There are 4 ways to turn a row about zero (a turn may also mirror it). The second row of each pair is the first, turned, with some noise. The first 28 pairs use one turn. New pairs use 2 turns, one after the other, and a turn may come again.
Known pairs, each followed by its turns in order:
[2.113 -3.076 -1.337 -0.259 -1.476 2.742]
[-1.527 1.252 1.171 3.059 2.254 2.153]
z_360

[2.070 1.070 1.744 3.013 -1.397 -1.671]
[1.419 3.065 1.976 2.003 -0.136 -1.722]
z_396

[2.965 3.645 -0.037 -3.698 -1.445 3.154]
[3.027 5.621 -1.396 0.690 0.131 1.475]
z_360

[1.792 1.908 -1.033 -3.647 -2.042 2.415]
[2.799 4.331 0.328 0.301 1.272 1.518]
z_360

[1.754 0.900 -2.069 3.614 -1.036 -1.894]
[3.223 -2.879 1.660 0.245 -0.897 -1.008]
z_670

[2.484 2.412 -1.615 -0.282 -3.732 1.671]
[-0.209 -3.439 1.726 -0.566 1.489 -3.758]
z_805

[2.006 -2.592 -2.755 -2.211 -1.081 -2.898]
[-0.369 0.194 4.083 2.548 -2.469 2.127]
z_670

[0.136 -3.593 -1.761 1.237 1.811 -2.779]
[0.600 2.269 -4.576 -1.312 -0.121 -1.012]
z_396

[-0.353 -1.172 3.789 -0.492 0.976 -0.891]
[-1.570 2.498 1.223 -2.096 -1.620 0.436]
z_396

[-0.432 3.302 3.489 -3.732 3.488 0.891]
[-2.024 2.077 -5.966 -0.913 -1.895 1.670]
z_670

[-0.245 -2.608 1.074 3.763 -1.697 3.873]
[0.997 -3.455 2.166 3.784 -2.039 2.364]
z_805

[1.020 3.064 -2.932 -2.955 -3.043 1.550]
[-1.120 -3.642 1.072 2.896 3.728 0.128]
z_396

[-1.129 2.928 2.684 -2.947 3.252 1.489]
[-1.789 1.865 -5.442 -0.837 -0.662 1.239]
z_670

[0.283 -0.853 -0.462 0.453 3.354 0.581]
[-2.792 0.774 0.033 0.228 -0.495 -2.159]
z_360

[-2.611 3.747 -0.080 3.069 -2.201 3.866]
[0.699 -3.944 -2.795 -1.571 4.942 -0.949]
z_670

[2.253 0.397 3.263 3.410 1.566 3.573]
[1.265 -0.232 2.555 1.250 -5.325 -1.647]
z_396

[0.782 -1.865 -0.305 1.076 -3.024 -0.324]
[-0.232 -0.883 2.087 0.546 -2.628 -1.554]
z_805

[0.508 1.845 3.412 1.041 2.880 -1.894]
[3.361 3.421 -0.771 0.421 1.791 0.811]
z_805

[-0.573 2.551 -3.448 2.752 -1.136 -0.057]
[2.041 -3.539 -1.953 -2.337 -0.830 -1.537]
z_805

[-3.539 -1.087 -1.745 1.794 2.754 3.665]
[3.202 -3.435 -2.044 -1.793 -2.886 2.127]
z_396

[2.648 0.936 -1.230 2.389 -1.593 -0.670]
[2.084 -1.430 -0.237 0.542 -1.070 -3.416]
z_805

[2.501 2.238 1.907 -1.341 -0.982 2.476]
[2.140 2.917 -2.402 1.959 -0.621 0.856]
z_360

[2.237 3.311 -0.683 -0.792 2.488 -3.448]
[1.597 2.876 -2.803 -1.530 1.974 -3.200]
z_805

[-2.142 -2.102 -1.038 -1.488 -3.518 -1.266]
[2.271 -1.972 3.007 -0.145 2.499 1.074]
z_360

[-3.332 3.417 -0.180 -2.216 -0.877 2.943]
[-2.130 -1.306 -3.910 1.150 3.343 1.707]
z_670

[-2.281 2.674 -2.527 -3.695 2.580 1.008]
[-0.019 1.345 -3.793 3.220 1.087 3.628]
z_670

[-2.351 -0.504 -0.643 -1.889 -0.282 3.267]
[-0.775 -3.104 -0.303 -0.194 -0.701 3.142]
z_396

[-3.279 3.773 2.049 -2.954 0.604 -1.630]
[4.496 0.070 -0.826 -2.777 -1.190 -3.376]
z_360

New pairs. What belongs after each?
[0.691 0.327 0.770 -3.884 2.481 1.060]
[-2.929 2.457 0.420 2.935 1.239 -1.185]
z_396 z_670

[-2.964 2.159 0.026 1.308 -0.595 -2.332]
[0.257 1.129 -1.792 -2.771 -2.016 2.408]
z_396 z_670

[-1.024 -1.389 0.119 3.110 -2.388 0.352]
[1.710 -2.666 0.093 -2.721 0.738 0.814]
z_396 z_670

[-0.757 1.088 -3.613 -0.827 -0.756 -1.999]
[-3.143 1.186 -1.900 -0.865 -0.448 1.451]
z_360 z_670

[-1.186 -2.858 0.701 -0.497 3.727 3.238]
[3.017 2.118 -2.454 -2.821 -2.014 1.712]
z_360 z_805

[-2.353 0.521 -0.923 -2.115 3.059 0.913]
[-2.153 1.794 -2.206 -2.757 0.406 1.255]
z_670 z_360

[2.575 2.850 2.148 1.895 2.990 -2.313]
[-2.421 -1.295 2.203 -1.107 -1.588 -4.640]
z_670 z_805

[2.045 2.504 -1.305 0.387 0.231 -1.662]
[-2.548 -1.757 -0.283 -0.062 1.597 1.762]
z_360 z_670

[-1.981 0.098 -3.866 1.182 0.398 1.314]
[-2.158 1.611 -1.727 -1.076 1.975 2.511]
z_360 z_805

[-0.306 2.649 3.602 1.972 -3.710 -1.720]
[-0.874 3.450 -4.208 -1.024 1.973 2.609]
z_670 z_396

[-1.361 3.234 -0.691 3.723 -0.597 -1.231]
[0.314 2.563 3.739 0.154 2.955 -0.140]
z_360 z_360

[3.620 -2.908 2.387 2.102 -2.312 -0.815]
[3.059 0.288 -0.802 3.263 -3.739 1.938]
z_360 z_396

[2.387 2.650 2.788 -0.842 -3.192 -0.277]
[1.474 -2.674 1.993 -2.904 0.842 2.807]
z_360 z_670

[0.320 3.288 0.066 2.370 2.893 -0.056]
[-1.883 -0.849 -0.985 0.873 -1.030 -4.131]
z_670 z_805

[-0.801 -1.685 0.977 -1.750 -0.788 3.031]
[0.527 -2.193 1.245 -3.227 0.163 0.689]
z_670 z_396

[-1.029 0.968 -0.371 -1.774 -2.254 -2.431]
[-1.652 1.084 -1.695 -0.484 -0.440 -3.071]
z_396 z_360

[-0.288 2.320 -3.368 -0.142 0.920 -1.610]
[1.551 2.721 0.798 0.512 -2.730 1.262]
z_396 z_670

[-2.685 -1.235 -0.388 3.030 -0.766 0.314]
[0.719 0.619 0.497 2.789 2.119 2.155]
z_805 z_360

[-1.958 0.226 1.385 -2.713 3.553 -1.874]
[0.408 3.554 -2.085 -2.951 1.230 -1.162]
z_805 z_360

[-0.230 1.802 1.320 -0.958 -3.295 2.990]
[1.213 1.368 1.010 0.286 -4.248 1.882]
z_396 z_396

[-0.207 3.167 -3.111 -0.585 -1.564 2.960]
[-3.205 2.766 -1.448 1.233 -2.403 1.656]
z_805 z_805

[2.956 2.626 2.278 0.943 -0.973 0.019]
[2.121 3.235 -0.946 1.803 0.255 -1.659]
z_805 z_805

[3.029 -1.084 -2.551 0.010 -1.117 -2.178]
[0.852 3.032 -0.332 0.080 3.774 0.262]
z_805 z_396

[-3.222 3.695 -0.721 2.837 -0.602 -1.744]
[0.481 2.222 -0.355 3.958 3.138 -2.332]
z_396 z_805

[-0.995 3.847 3.306 1.992 0.844 -1.750]
[0.238 0.812 4.081 -0.367 0.927 3.544]
z_360 z_360

[1.957 2.074 3.429 3.118 -2.008 0.798]
[2.132 -2.341 -3.763 1.502 -2.493 1.388]
z_396 z_360

[-2.054 -2.725 0.107 0.438 -3.388 -1.827]
[-1.920 1.060 2.487 1.881 0.532 2.985]
z_805 z_396

[0.559 -3.200 1.258 -0.442 -2.018 0.702]
[0.721 -2.176 -0.722 0.223 3.242 -0.540]
z_396 z_670

[-0.750 -0.289 -1.266 -0.408 0.138 3.154]
[0.751 -0.306 -2.356 -0.586 -1.600 1.659]
z_805 z_396

[0.110 3.424 -0.771 -0.316 3.401 1.917]
[-2.163 3.508 2.231 1.087 -2.185 -0.502]
z_396 z_805

[-0.233 0.214 -3.203 -3.485 1.397 3.062]
[0.126 3.704 3.421 1.813 2.031 -0.515]
z_396 z_670

[-0.906 -2.632 3.011 -1.992 -1.282 1.272]
[2.341 -0.748 1.928 0.518 1.704 3.341]
z_805 z_805

[2.921 0.017 3.576 -1.077 -3.639 3.230]
[-3.220 -1.575 -0.813 -3.250 0.489 4.668]
z_670 z_396

[0.544 2.323 -1.744 -3.608 0.269 0.402]
[1.756 -2.744 -0.593 1.911 -2.373 1.693]
z_670 z_396

[-0.495 3.621 2.466 -0.682 0.313 1.997]
[2.275 -2.250 1.147 1.503 -1.588 2.796]
z_360 z_670

[-0.483 1.901 1.812 -0.735 0.478 -1.135]
[-0.745 0.325 0.514 -0.309 -0.890 -2.628]
z_360 z_805

[1.778 1.458 -3.394 -2.009 1.442 -1.975]
[0.811 -0.190 -2.040 -2.267 4.021 -0.286]
z_805 z_396

[-1.783 -2.414 -3.786 -3.650 0.775 -1.256]
[2.360 -0.805 1.343 -3.475 3.721 -1.457]
z_805 z_360

[3.655 -0.115 2.899 -0.506 -1.719 1.108]
[1.454 3.404 1.899 -1.656 -1.788 -1.599]
z_805 z_396

[1.088 1.426 0.585 3.826 0.678 -1.038]
[0.407 -1.421 -2.449 1.838 1.282 2.868]
z_360 z_396

[0.999 -3.251 -3.556 -0.201 1.388 3.104]
[-0.093 -2.747 -0.440 -1.288 -4.554 2.144]
z_805 z_805

[-1.517 2.766 -3.495 3.433 2.257 -0.543]
[2.433 1.932 3.357 -1.986 2.784 -2.614]
z_360 z_360

